The rows of each matrix lie in a flat space through zero, up to rounding. After each matrix: how many dimensions does the smallest such space have?
(in the rows, 128 means zero)

123,114,127,117,125,137,139,118
114,83,119,108,119,174,150,103
127,119,123,132,126,146,126,127
117,108,132,93,123,121,158,104
125,119,126,123,126,136,133,123
137,174,146,121,136,50,127,140
139,150,126,158,133,127,102,150
118,103,127,104,123,140,150,107
 : 2

152,93,137,148,147,178,131,127
93,184,114,94,90,58,114,140
137,114,131,136,138,145,132,125
148,94,136,150,157,164,143,114
147,90,138,157,184,147,169,86
178,58,145,164,147,244,114,147
131,114,132,143,169,114,166,89
127,140,125,114,86,147,89,169
 : 2

121,127,134,119,154,134,125,140
127,89,145,124,117,94,103,133
134,145,116,137,112,137,141,116
119,124,137,116,161,134,122,144
154,117,112,161,26,92,130,85
134,94,137,134,92,91,109,121
125,103,141,122,130,109,111,135
140,133,116,144,85,121,135,108
 : 2

123,124,144,136,138,127,123,126
124,18,123,112,96,149,123,157
144,123,53,110,88,155,132,138
136,112,110,100,102,119,145,141
138,96,88,102,91,138,138,145
127,149,155,119,138,99,141,125
123,123,132,145,138,141,115,124
126,157,138,141,145,125,124,118
 : 3

86,127,119,116,97,84,79,140
127,149,184,155,164,187,173,119
119,184,62,147,155,169,115,156
116,155,147,148,150,165,144,135
97,164,155,150,161,177,135,114
84,187,169,165,177,205,144,120
79,173,115,144,135,144,99,152
140,119,156,135,114,120,152,159
 : 4

227,173,120,190,101,97,88,126
173,117,98,163,118,143,112,108
120,98,104,122,122,164,124,118
190,163,122,216,63,108,92,129
101,118,122,63,107,177,103,155
97,143,164,108,177,81,167,131
88,112,124,92,103,167,117,145
126,108,118,129,155,131,145,109
 : 4

130,161,119,173,97,121,87,111
161,212,153,191,122,133,97,94
119,153,137,144,136,113,94,121
173,191,144,182,109,150,129,98
97,122,136,109,158,102,98,137
121,133,113,150,102,120,101,123
87,97,94,129,98,101,83,138
111,94,121,98,137,123,138,143
 : 3

128,120,122,116,130,124,110,129
120,120,147,126,121,128,165,125
122,147,78,120,135,114,127,103
116,126,120,116,121,122,169,111
130,121,135,121,97,147,145,129
124,128,114,122,147,112,113,123
110,165,127,169,145,113,227,101
129,125,103,111,129,123,101,122
 : 4

108,145,120,68,112,31,119,92
145,141,134,150,158,154,137,128
120,134,122,113,128,80,133,100
68,150,113,114,115,125,137,131
112,158,128,115,147,107,144,114
31,154,80,125,107,104,123,105
119,137,133,137,144,123,159,117
92,128,100,131,114,105,117,107
 : 5

112,147,120,144,105,113,155,96
147,150,111,108,137,205,74,180
120,111,138,147,122,59,152,99
144,108,147,179,79,67,125,122
105,137,122,79,172,183,162,111
113,205,59,67,183,230,74,168
155,74,152,125,162,74,90,165
96,180,99,122,111,168,165,89
 : 4

147,150,110,118,127,118,148,116
150,153,107,116,130,117,156,115
110,107,155,128,141,144,105,119
118,116,128,144,110,126,111,155
127,130,141,110,171,139,166,102
118,117,144,126,139,138,118,120
148,156,105,111,166,118,218,121
116,115,119,155,102,120,121,178
 : 3

12,134,124,174,147,127,115,61
134,111,136,112,103,100,137,126
124,136,50,136,143,159,151,135
174,112,136,96,91,66,121,153
147,103,143,91,111,188,162,172
127,100,159,66,188,152,137,188
115,137,151,121,162,137,92,162
61,126,135,153,172,188,162,73
 : 6

154,142,83,102,110,70,128,101
142,38,138,153,128,111,124,145
83,138,138,119,130,166,127,156
102,153,119,92,146,128,134,144
110,128,130,146,99,153,123,131
70,111,166,128,153,174,159,174
128,124,127,134,123,159,73,139
101,145,156,144,131,174,139,140
 : 5

75,108,134,111,127,163,132,113
108,222,122,132,143,106,128,146
134,122,105,153,142,145,111,106
111,132,153,124,120,100,120,145
127,143,142,120,88,64,120,183
163,106,145,100,64,66,143,186
132,128,111,120,120,143,140,124
113,146,106,145,183,186,124,95
 : 6

29,113,114,114,86,134,104,137
113,120,155,145,107,143,88,129
114,155,139,107,144,127,89,150
114,145,107,148,116,131,169,129
86,107,144,116,100,130,98,114
134,143,127,131,130,76,112,107
104,88,89,169,98,112,145,128
137,129,150,129,114,107,128,88
 : 6

128,186,124,148,125,170,78,155
186,153,65,176,164,101,61,128
124,65,136,104,129,86,186,100
148,176,104,158,138,148,71,147
125,164,129,138,124,157,99,146
170,101,86,148,157,76,119,107
78,61,186,71,99,119,225,107
155,128,100,147,146,107,107,122
 : 2

162,184,91,100,139,139,157,126
184,240,94,40,154,192,163,114
91,94,208,98,127,181,76,117
100,40,98,244,102,18,135,152
139,154,127,102,135,150,132,123
139,192,181,18,150,241,105,104
157,163,76,135,132,105,163,133
126,114,117,152,123,104,133,133
 : 2

234,162,231,115,185,126,155,139
162,124,147,145,159,97,101,154
231,147,174,131,174,110,126,187
115,145,131,101,105,166,161,101
185,159,174,105,146,143,141,138
126,97,110,166,143,94,121,149
155,101,126,161,141,121,193,148
139,154,187,101,138,149,148,84
 : 4

151,134,145,137,140,125,117,117
134,175,118,142,147,170,127,108
145,118,156,134,121,102,129,145
137,142,134,154,107,122,133,146
140,147,121,107,82,112,143,151
125,170,102,122,112,202,150,110
117,127,129,133,143,150,133,123
117,108,145,146,151,110,123,137
 : 6

200,242,178,174,147,151,133,136
242,96,60,55,38,154,109,220
178,60,163,51,56,158,92,243
174,55,51,62,69,132,100,199
147,38,56,69,91,124,83,208
151,154,158,132,124,140,128,142
133,109,92,100,83,128,166,88
136,220,243,199,208,142,88,170
 : 4

154,107,148,100,189,126,123,159
107,131,135,125,106,120,145,124
148,135,105,149,130,143,103,116
100,125,149,111,112,112,157,134
189,106,130,112,219,142,91,160
126,120,143,112,142,121,137,141
123,145,103,157,91,137,117,102
159,124,116,134,160,141,102,132
 : 2

68,87,155,81,99,128,140,40
87,46,111,71,152,165,180,54
155,111,100,130,155,161,170,146
81,71,130,81,132,142,150,58
99,152,155,132,110,78,55,123
128,165,161,142,78,114,122,122
140,180,170,150,55,122,143,123
40,54,146,58,123,122,123,18
 : 3

175,147,98,98,120,129,108,143
147,171,96,125,128,153,154,135
98,96,164,127,122,110,114,130
98,125,127,200,160,146,159,88
120,128,122,160,134,142,113,116
129,153,110,146,142,158,151,150
108,154,114,159,113,151,124,87
143,135,130,88,116,150,87,229
 : 5

53,106,42,58,112,218,80,197
106,89,33,100,129,166,110,190
42,33,84,25,43,102,100,133
58,100,25,53,148,226,99,215
112,129,43,148,51,179,48,173
218,166,102,226,179,126,147,148
80,110,100,99,48,147,71,134
197,190,133,215,173,148,134,136
 : 4

133,116,131,127,138,112,127,121
116,163,115,126,112,178,140,136
131,115,138,128,136,107,109,141
127,126,128,143,93,125,145,119
138,112,136,93,222,103,80,144
112,178,107,125,103,202,150,133
127,140,109,145,80,150,195,73
121,136,141,119,144,133,73,188
 : 3

123,148,150,105,114,166,157,98
148,131,143,140,107,112,145,167
150,143,158,131,95,128,164,161
105,140,131,99,137,173,134,67
114,107,95,137,159,109,87,118
166,112,128,173,109,60,124,226
157,145,164,134,87,124,171,174
98,167,161,67,118,226,174,26
 : 2
